There are 4 nested groupings, the coarsest first. Each group lies inside one group of the grouping before and may be the whole of it. The rows also spread widely along 12 directions, which tell nothing about the answers.
In the rows, zero is written as 128.
Known rows, each followed by its group in each grouping:
[102 115 140 131 168 145 120 104 138  87 140 126 166 116 121 158 143 150
 137 120 123 114 137  94 125 104 107 143 143]
bozuv Z_469 gona Z_410
[ 99 100 130 125 142  86 147 146  80 169  78 109 182 125 128 127 158 159
 158 131 130 131 125 123  90 127 118  88 175]
bozuv Z_469 sopi Z_438
[135 120 142 100 113  66  90 154 125  69 132  94 142 177 144 105  96 155
 121 155 173  90  85 165 148  91 177  91 112]
bozuv Z_291 zak Z_436
[145 101 126 128 138  66 132 172  70 162  93 118 115 131 112  93 136 146
 153 133 118 166 132 110  92 124 161  76 165]
Fazip Z_272 dup Z_122
[185 173  83 152 130 181 112 151 136  90 102  96 107 150 119 187 112 114
 126 123 124  94 113 104 145 159 170 116 147]
Fazip Z_272 Gufib Z_228
[168 159  73 140 147 138  86 127 101 101 114  74 163 121 110 179 137 120
 157  89 117 120 140 130 131 127 154 106 180]
neb Z_284 begad Z_800
[149 140 110 118 107 139  99 155 140  65 134 137  97 129 137 110  91 135
 127 122 135  76  89 150 140 150 185 125 113]
neb Z_17 Liput Z_763
[121 133 109 127 133 131  91  93 135 107 137 149 133  95 112 131 134 146
 134 102 103 122 155 124 124 140 141 143 150]
foles Z_895 tuvi Z_425
[ 80 103 171 133 169  97  97 117  87  72 132 106 119 142  91 162 134 133
 168 114 146 145 178 197 123  51  84 142  93]
Fazip Z_873 Zir Z_202
[150 121 119 133 104 114 131 148 144 137 122 156  89 130 123 111 108 144
  93 136 131 123 127 138 104 164 144 145 111]
Fazip Z_272 Gufib Z_44
[ 96 119 158 136 143 136 145 141 151 118 159  81 107 175 153 193 148 134
 151 110 139 136  99 110 164  80 146 120 173]
neb Z_17 meras Z_706
[138 160 110 101  88 122 117 116 106 134 134 132 121 123 131  73 133  92
 103 121 160 132 115 188 164 144 136 138 111]
Fazip Z_873 bimi Z_340
[ 58 131 157  93  74 112 105  87 129 156  94 158 162 159 181 135 144 179
 135 150 171 112 141 144 150 144 101  86  96]
Fazip Z_272 dup Z_300
[129 105 119  95 120  77 118 106 124 135 158 115 163 121 156 110 136 166
 145 101 122 139 121 110 135 108 163  95 177]
neb Z_17 Nipu Z_337
[ 60  88 178 149 149 101 118 138 143 144 150 172  56 118 110 113 168 150
 123 117 117 175 147 124 102 111 121 162 144]
Fazip Z_873 Zuli Z_803
[173 179 103 119 121 160 163 139  66 135  97  67 152 152 131 183 114 101
 194 121 128 132 151 132 194  90 129  58 122]
foles Z_664 nokas Z_715
[147 108  95 141 117  61  77 157 122 126 112 147 111 110  87 102 115 146
  93 111 128 121 142 207  41 163 135 160 129]
neb Z_17 Nipu Z_252
[ 80 159 155 111  53 110 116 166 115 173  85 183  71 161 149  49 133 112
  99 171 177 130  89 186 152 158 152 103  88]
foles Z_895 tuvi Z_10
[195 143 116 128 110 133 135 168 124  87 148  84  77 168 125 162  67 128
 166 120 128 129 141 134 174  94 175  99  98]
neb Z_576 zufa Z_407
[100 133 171  97  86 110 148 106 158 122 196 124 110 163 160  97 116 108
  87 145 178 152 111 179 195  70 120 151  84]
foles Z_960 nivuv Z_369
[133 180 122 119  87 177 144 150 113 162  64 160 113 146 158 132 111 129
 140 170 141 109 142  97 164 149 122  69  75]
foles Z_960 zokap Z_691
[171 120 104 128 162  84 129 143  88 129 138 133 148  75  69  51 136  91
  83 122 115 164 127 139  72 127 130 156 160]
foles Z_819 lavu Z_295
[113 193  94 118  99 167 140  86 120 174  96 109 202 125 142 167 168  94
 103 123 157 120 130 158 152 159  79 129 150]
foles Z_819 zinip Z_769
[169 167  94 142 127 168 137 149 136 126 131 139 100 112 118 117 130 102
 106 123 106 121  99  88 152 151 175 126 156]
foles Z_664 nokas Z_297
[129 120 124 121 128  98  71 124 158 100 133 162 129 129 128 122 117 171
 101 131 133 117 151  99  89 133 138 120 109]
neb Z_17 meras Z_616
[105 108 148 127 126  85 123 135 134  89 142 110 133 158 128 141 113 143
 118 130 142 110  97 173 120 104 152 139 140]
foles Z_895 bim Z_690
[134 158 102 158 135 146  93 156 128 139 109 158  87 101  88 100 156 103
  96 128 110 144 120 102 108 160 158 134 169]
foles Z_819 debek Z_830
[167 128  78 112 126 109 142  95 114 145 136  92 169 100 126 147 140 135
 133  85 108 133 146 141 130 146 135 138 180]
Fazip Z_873 Zir Z_761
[116 130 129 131 147 140 156 146 105 136  88 122 162 124 128 148 142 138
 141 139 120 114 106  94 112 131 129 101 165]
foles Z_819 lavu Z_295
[138 142 116 135 110  75  54 132 157  95 171 110  94 147 104 107 123 108
  66 122 156 142 116 199 130 107 165 168 136]
foles Z_960 zokap Z_691
[136 164  96 139 129 155  71 122 152  91 134 137 135 116 121 127 145 112
  85 114 137 105 100 121 128 158 158 147 154]
neb Z_284 begad Z_800
[114 129 147  99  96  83 154 156 111 143 122  90 158 185 166 115 130 119
 106 147 184 116  56 180 141 106 141  98 136]
neb Z_17 Nipu Z_337
[ 84 140 161 117 112 124 107 126 125 139 141 151  96 130 134  76 155 119
 126 139 158 145 126 145 171 108 123 126 113]
bozuv Z_291 zak Z_436
[ 89 146 154 105 108 107 121 123 119 140 130 121 150 156 158  92 152 110
 101 155 171 138  87 140 165  96 136 103 134]
foles Z_960 zokap Z_691
[118 176 109 117  43 150 114 135 155 136 118 163  79 136 145 111 103 123
 101 133 157  96 117 209 170 176 147 145  88]
foles Z_819 zinip Z_769
[ 72 110 172 124 115 151 171 123 110 150 107 179 100 115 138 116 132 144
 150 136 136 127 148 152 130 136  82 140  81]
Fazip Z_272 Gufib Z_44
[102  95 173 127 161 159 184 146 138 100 161 165 102 103 135 101 125 130
 129 129 115 123 100  84 123 111 120 150 115]
neb Z_17 Liput Z_763
[112 107 141 118 145  89 129 156  88  86 105 101 140 142 121 116 127 132
 137 131 146 100  81 175 113 111 154 120 143]
Fazip Z_873 Zir Z_761
[152 126 124 126 140 125 171 158 121  99 139  77 145 148 135 144 111 111
 116 135 134 105  64 138 141 103 166 128 161]
foles Z_960 nivuv Z_369
[116 124 121 149 169 157 141 118 132 141 138 115 138 105 117 178 167 127
 145  94 100 148 147  84 109 125 103 140 182]
neb Z_17 Liput Z_763
[214 117  97 141 171 124 188 139  97 127 151  69 132 117  86 180  97 113
 159  96  79 167 178 107 116  90 125 132 158]
foles Z_895 tuvi Z_10
[ 51  84 177 131 145 108 169 124 130 162 153 161 121  99 134  89 171 136
 114 129 121 157  99 127 113 107 116 161 169]
foles Z_960 nivuv Z_369
[ 75 129 144 161 144 149  73 161 147 108  93 200  87 112 112 113 152 151
 106 142 125 107 113  98  79 162 143 136 127]
neb Z_284 begad Z_800
[ 82 131 150 109 121 127 133 131  96 113  80 118 188 153 156 144 134 145
 149 149 165  85  91 152 128 125 117  88 117]
neb Z_576 zufa Z_407
[150 104 107 137 156  73 118 167 111 134  93  93 164 145 118 166 132 163
 129 125 122 121 122 107  57 129 145  93 178]
neb Z_17 meras Z_706

New rows, each followed by its group in each grouping:
[123 111 144 120 106 125 155 130 168 142 171 141  87 135 150 133 116 162
 134 120 110 148 130  87 164 110 162 124 149]
foles Z_819 lavu Z_295
[135 158 100 118 123 161 133 129  96 100 103 119 152 103 123 119 123 109
 148 117 126  87  95 156 151 150 151 124 152]
foles Z_819 lavu Z_295
[152 119 127 126 138 131 112  89 198  79 205 131 104 133 127 167 112 152
  89 104 118 137 161  95 144 108 135 175 119]
Fazip Z_873 Zuli Z_803
[109  54 138 124 182 100 180 108  89 107 138 155 187  44  84  90 119 154
 134 105  98 114 158 168  47 128  65 196 123]
bozuv Z_469 sopi Z_438
[160 150 114 157 134 126 127 206 128 139  88 121  91 164 109 134 129 103
  83 151 145 122  87 115  82 152 149 120 138]
neb Z_17 meras Z_616
[ 90 100 151 149 159 122 159 164 116 156 127 125  92 125 124 121 179 130
 138 115 108 155  84  89 118 122 161 126 209]
Fazip Z_873 bimi Z_340
[175 123 106  90 101 101 167 130 105 100 126  56 187 159 157 164  73 155
 163 126 150  73 114 187 166 109 139  98 115]
bozuv Z_291 zak Z_436
[114 121 135 144 122 134 174 162 125 150 103 188  99 102 112  80 127 116
  84 146 116 112  90 138  83 180 130 167 127]
foles Z_895 bim Z_690
[125 108 122 126 112 137 148 156 106 111 110 152  94 100 120 106  93 159
 175 116 109  93 137 163 130 150 145 133 107]
bozuv Z_469 sopi Z_438
[130 132 153 123 102 128 140 152 170 104 172 112  73 182 152 149  99 127
 112 130 159 125 107 146 167  95 147 138  99]
neb Z_17 meras Z_616
[106 119 130 150 199 124  69  98 125  82 150 126 158  93  77 140 169 129
 124 106 114 151 167  95  96  92 101 160 162]
bozuv Z_469 gona Z_410
[ 71 168 136 119 111 143  95 126 110 142  71 165 158 127 147  88 167 113
  98 165 165 103  87 134 133 152 123 102 126]
foles Z_960 zokap Z_691
[ 96 161 135 142 103 152 114 138 111 137  85 121 106 163 126 162 142 108
 128 137 168 116 129 193 143 143 104 129 105]
Fazip Z_272 Gufib Z_228
[145 119 160 129 123 103 128 186 117 105 127 158  47 155 110  81  94 128
 113 159 143 147 133 126 123 100 150 114  63]
Fazip Z_873 bimi Z_340
[160 169 111 137  97 111 136 171 129 164 135 118  93 152 113  88 142  71
  57 142 154 154  74 159 143 140 165 135 150]
foles Z_664 nokas Z_715
[125 123 116 123 144  92 107  67 113 132 211  95 121  90  87 107 174  83
 118  60 127 202 171 202 159  85 104 201 172]
Fazip Z_873 Zir Z_202
[103 106 167 127 117 113 142 167 143 122 148 168  67 140 134  85 117 137
 108 141 141 130  96 138 119 116 145 140 104]
neb Z_17 Nipu Z_337
[168 113 120 132 152 102 158 162  84 116 102 134 131 111  86 109  93 125
 127 137 109 128 147 144  74 124 121 131 106]
foles Z_895 tuvi Z_425
[184 121 112 137 122 130 168 155 143 124 137 115 113 138 118 163  84 140
 118 124 116 122 139 125 111 137 131 141 111]
neb Z_576 zufa Z_407
[126 125 124 102  77  57 110 125 140 167 116 149 135 153 142  92 128 149
  65 148 168 138 134 173 104 151 121 127 100]
Fazip Z_873 Zir Z_761
[114 109 119 116 137 101 110 102 115 144 114 150 162  94 123 132 137 182
 159 114  98 143 182  91 103 125 122  98 156]
foles Z_819 lavu Z_295
[167 122 129 143 152 109 138 152 150  89 171  88 122 154  97 156 107  94
  68 123 151 136 115 169  94  99 108 180 115]
neb Z_17 Liput Z_763
[138 121 109 105  79 101 117 149 131 125  74 158 144 134 151 118  80 198
 132 155 140  54 130 159 107 178 142  96  82]
bozuv Z_291 zak Z_436
[120 121 153 134 149 194 191  95 156  86 158 104 117 148 137 247 101 146
 164 105 117 108 173 125 173  85  73 164  84]
Fazip Z_873 Zir Z_202
[114 101 139 109 130 103 102  87 193  73 204 111 143 144 156 164 117 171
 107 100 137 109 118 127 143  97 149 158 145]
neb Z_17 meras Z_706
[148 111 109 163 170  97 135 171  93 151 119 124 110  95  64 109 152  97
 102 104 110 160 127 166  43 138 111 172 172]
neb Z_17 Nipu Z_337
[158 150  92 114 148 120 135 122 114 130 127  85 202 124 133 125 157  94
  87 118 147 117  77 117 114 141 135 127 188]
neb Z_17 meras Z_706
[118 118 155 106 135 164 157  86 150  97 168 144 136 121 159 135 121 150
 135 125 122 121 129  64 175 114 127 129 118]
Fazip Z_272 dup Z_300
[175 130 121  99 117 136 189 104 165 126 160 106 160 155 164 164 104 141
  90 135 137 121 127  79 159 117 121 128 112]
Fazip Z_873 Zir Z_761
[ 89 126 124 140 148 146 124 128 116 132 100 155 120  91 117 113 176 129
 125 113 112 115  99 116 108 166 140 146 179]
Fazip Z_873 Zir Z_761
[ 88  88 159 131 128  93 124 134 160 129 130 171 124 131 128 136 120 173
  95 138 139 121 147 144  62 133  87 154  92]
neb Z_17 Liput Z_763
[148 155  88 132 115 131  79 115 157 130 120 153 136 117 121 135 136 139
  85 117 128 115 138 116  96 169 131 137 138]
neb Z_17 Nipu Z_337
[138 151 112 137 123 130  96 119 157  87 159  74 140 162 127 178 133 110
 103 107 154 113  93 165 151 119 153 153 161]
neb Z_576 zufa Z_407
[141 140 119 143 142 145 131 149 138 123 109 106 128 157 129 194 126 137
 133 125 130 116 136 100 112 124 121 113 134]
neb Z_17 meras Z_616
[ 86 142 131 140 132 131 137  92 132 140 140 112 162 128 117 158 168  96
  95 109 143 132 116 183 125 131  89 181 164]
foles Z_895 bim Z_690
[139 141 119 113  81  90  83 156 152 137 129 137  92 168 157 110 117 159
 114 136 148 128 110 115 141 131 188  80 132]
neb Z_17 Nipu Z_337
[183 141  76 120 133 153 137 117 143 104 108 106 193 124 138 179 100 163
 124 124 114  75 134  73 119 159 138 108 141]
bozuv Z_469 sopi Z_438
[123  79 146 117 138  89 177 142  93 178 112 156 133 105 134  86 138 166
 144 136 107 162 145  82  93 129 129  96 148]
Fazip Z_272 Gufib Z_228
[125 143 142 130 159 150 121 103 124  88 143 127 140 127 107 144 129 107
 120 129 128 139 150 110 137  92 105 140 113]
foles Z_895 tuvi Z_10
[144 153 119 104  95 108 128 132 123 120 133  85 157 175 150 138 118 106
 104 130 180 114  95 189 151 112 128 117 118]
neb Z_17 Nipu Z_252
[136 112 131 116 102  69 124 123 108 141 122 124 131 146 115 124 105 141
 111 133 157 145 169 204 100 123  92 138  84]
Fazip Z_272 dup Z_122
[160 149 105 103 111  79 120 146  64 131  78 131 172 128 116  69 109 111
 116 155 149 120 122 161 104 140 138  87 106]
foles Z_895 bim Z_690
[110 120 136 104 113 126 150 114 134 112 132 120 154 142 163 145 117 161
 149 125 124  97  98 117 158 122 162 105 150]
foles Z_895 tuvi Z_425
[125  69 156  95 114  99 198 124  88 124 130 123 131 125 153 140  76 189
 206 116 116 120 168 161 142  95 116 104  86]
Fazip Z_272 Gufib Z_44
[ 61  90 155 140 118  81 118 141 129 151 154 141  87 114 109  83 162 134
 118 106 139 153 111 200 114 126 134 179 167]
bozuv Z_469 sopi Z_438
[171 115 125 102 104  94 158 149 132 143 107 174 144 132 133  97  73 157
  80 164 147 115 162 125  69 147  88 121  38]
neb Z_17 meras Z_616
[127  96 110 122 113 116 198 101 132 178 156 113 148  92 139 156 124 153
 143  88  95 134 148 171 128 136 107 170 169]
foles Z_960 zokap Z_691
[135 135 116 138 144 142 161 157  57 140  92 109 108 108  97 124 140  96
 172 109 117 138 134 170 127 130 119 127 140]
Fazip Z_873 bimi Z_340
[162 112 114 150 169  93 108 170 109 101 101 140 138 111  68  96 115 127
  83 147 127 123 137 124  41 137 119 147 116]
bozuv Z_469 sopi Z_438
[ 74 139 117 140 116 141  71  93 161 135 139 143 114 103 129 139 177 152
 133  95 122 115 131 149 149 157 136 159 181]
bozuv Z_291 zak Z_436
[131 112 129 134 189 146 132 112 116  85 146 117 151  98 107 164 133 137
 159  98 102 128 160  92 108  96 106 137 143]
neb Z_17 meras Z_706
[152  95 134 117 114  63 112 140 115 123 129 161 108 125 107  85  90 161
 106 142 137 147 177 157  82 125 122 129  73]
Fazip Z_272 Gufib Z_228
[ 65 114 151  98 104 127 116  74 144 115 152 152 147 114 167 134 130 178
 163 118 128 115 150 136 171 102 126 118 120]
foles Z_960 nivuv Z_369
[121 128 146 127  98 149 171 131 168 131 163 155  87 136 146 138 106 142
 110 129 123 118 117 130 165 126 138 147 106]
foles Z_664 nokas Z_715
[153 107 141 133 156 104 164 184 118 114 125  97 122 161 126 142 111 130
 122 140 135 127  95 104  99  99 146 110 140]
neb Z_17 meras Z_616
[147 156  97 141 159 138 102 161  79 111  61 157 135  91  83  80 149  94
  95 143 130 107 107 129  68 180 133 132 131]
Fazip Z_873 Zuli Z_803
[ 71 109 143 151 138 131 139 139 121 156 121 166  76  94 105 105 177 122
 121 106 114 143 113 159 107 155 123 178 166]
Fazip Z_873 Zir Z_202
[ 92  88 172  93 144  59 160  88  91 164 186  91 174 131 148  80 180 117
 132 114 153 207 120 127 159  54 116 116 179]
Fazip Z_272 Gufib Z_44
[122  98 139 125 105 115 168 190 120 133  88 167 100 129 137 100  89 173
 136 154 127  87 104 141 102 158 147 120  98]
bozuv Z_469 gona Z_410
[123 141 127 121 103 117  93 124 163 102 124 146 114 156 136 144 116 148
  85 141 156 104 130 148 122 146 132 139  92]
Fazip Z_873 Zuli Z_803
[143 108 107 117 115  87 139 149  83 122 134  76  95 124 123 131 120 138
 194  81 111 132 120 195 159 114 186 117 180]
Fazip Z_873 Zir Z_761
[169 129 131 119 121  88 162 145 130 123 136  90 153 181 121 151  92 116
  80 151 157 131 121 157 111 100 116 131 101]
foles Z_895 tuvi Z_425
[103 155 124 143 120 173 136 148 124 170 102 169  89  95 122  82 171 107
 120 132 123 123 103 114 144 176 133 139 155]
bozuv Z_291 zak Z_436
[116  98 151 108 119 107 222 134 112 168 153 132 147 112 136  84 128 112
 100 134 132 148  95 155 130 116 108 153 141]
foles Z_819 debek Z_830
[117 139 113 117 109 135 110 126 136 113  98 164 159 112 132 103 122 146
  96 145 148  80 112 144 111 172 120 141 106]
bozuv Z_469 gona Z_410
[110 123 135 154 159 163 155 155 122  94  93 125 128 127 114 182 114 139
 142 139 114  84 113 133 100 126 119 139 126]
foles Z_960 nivuv Z_369
[ 64 113 136 116  98  94 125 132  96 163  95 140 133 113 138 109 151 158
 167 115 129 122 115 189 126 143 140 113 170]
foles Z_819 lavu Z_295
[ 94 107 167 116 125 111 136 116 134 133 160 143 113 138 138 128 131 144
 136 121 142 157 158 139 135  83  94 133 101]
neb Z_17 Nipu Z_252
[195 154  81 164 178 169 129 155  86 114  93  98 114 102  78 164 135  98
 152 106  90 137 148  82 107 145 145 119 169]
Fazip Z_272 Gufib Z_44
[108 100 135 128 124 146 188 143 143 131 123 118 106 135 160 175 126 171
 164 109 103  95  92 110 149 143 163 127 172]
Fazip Z_873 Zir Z_761
[162 109 133 126 164  99 147 129 126 114 167  80 138 149 120 158 131 132
 126 115 119 166 140  82 132  72 140 116 161]
Fazip Z_873 bimi Z_340
[111 116 120 131 145 104 154 133  95 151 129 107 154  99 112 104 160 105
 120 114 122 142  95 166 109 122 132 150 191]
foles Z_960 nivuv Z_369
[162  94 142 122 154  66 163 170  98 117 142  89 119 155 110 114 114 122
 117 135 136 156 110 134 112  78 149 119 138]
Fazip Z_873 Zir Z_202
[126 148 125 126 128 170 115 112 166  89 122 131 146 154 153 199 112 160
 127 129 136  81 133  94 135 129 118 115 107]
neb Z_17 Nipu Z_337
[108 110 153 135 128 132 205 155 102 166 124 122 118 128 114 116 133 103
 122 132 144 143 121 178 122 121  79 164 114]
bozuv Z_469 sopi Z_438
[112 130 123 121 125 122 153 125 100 144 115 110 148 125 127 128 152 111
 124 114 143 124 105 174 129 137 115 142 153]
Fazip Z_873 bimi Z_340
[119 128 130 140 142 120 109 131 142 145 133 133 118 124 119 126 158 142
 118 127 124 143 137  94 126 125 130 128 160]
bozuv Z_291 zak Z_436
[114 116 133 107 133 118 149  83 135 134 152 159 182  92 137 111 138 151
 107 123 116 128 139 104 124 122 108 134 132]
foles Z_664 nokas Z_715
[148  74 160 127 114  69 147 151 145 133 155 158  64 146 120 124  77 183
 124 139 122 164 189 129  99  99 124 132  67]
Fazip Z_272 Gufib Z_44
[142 131 118 149 145 113 166 157  72 161 124  84 116 119  77 138 143  78
 140 108 121 178 148 188 118  99 102 144 159]
foles Z_819 debek Z_830
[100 109 137 147 164 116 101 160  80  84  87 157 104  94  80 100 125 135
 160 124 103 110 126 159  77 131 148 133 138]
foles Z_895 tuvi Z_10
[184 122  68 132 161  88 158 144  71 135 116  73 196  89  95 121 139 109
 126  95  97 122  90 153  88 139 162 128 221]
foles Z_664 nokas Z_297
[124 128 129 151 162 134 130 114 152 119 169 114 125 114  98 166 150 118
 106 105 112 160 148 109 119 100 115 166 169]
foles Z_819 zinip Z_769
[134 158 128 121 142 149 103 137 110  76 149 127 115 114 110  77 136  68
 106 123 154 124  92 155 146 116 139 147 117]
neb Z_17 Liput Z_763
[181 136 115 127 142 122 162 150 103 122 121  84 146 150 118 139 117 103
 106 138 140 132 104 120 124 126 135 119 141]
Fazip Z_272 dup Z_300
[120 110 161 141 140 114 162 144 133 145 163 116 103 144 114 135 137 114
 113 124 137 174 135 135 124  91 106 153 128]
neb Z_576 zufa Z_407
[126 155 124 120 122 180 160 135 127 133  73 150 156 140 160 153 123 150
 139 156 118  82 102  49 140 159 145  76 131]
foles Z_895 tuvi Z_425
[148 123 137 122 137  65 115 173 111 124 111 102 128 176 125 115 131 129
  95 157 156 147 102 110 103 103 162  86 136]
Fazip Z_873 Zuli Z_803
[ 60 128 166 138 120 127 116 135 156 136 119 120 138 182 158 185 158 150
 114 139 165 121 102 132 131 111 115 117 140]
neb Z_284 begad Z_800
[121  95 118 130 111  41  97 135 129 149 142 126 114 125 108 104 134 155
 112 106 117 156 131 180  87 131 166 142 182]
foles Z_895 tuvi Z_10
[101 152 131 115  84 134  92 112 180 144 135 109 120 180 186 176 146 178
 146 130 146 111 119  87 203 124 170  76 161]
bozuv Z_291 zak Z_436
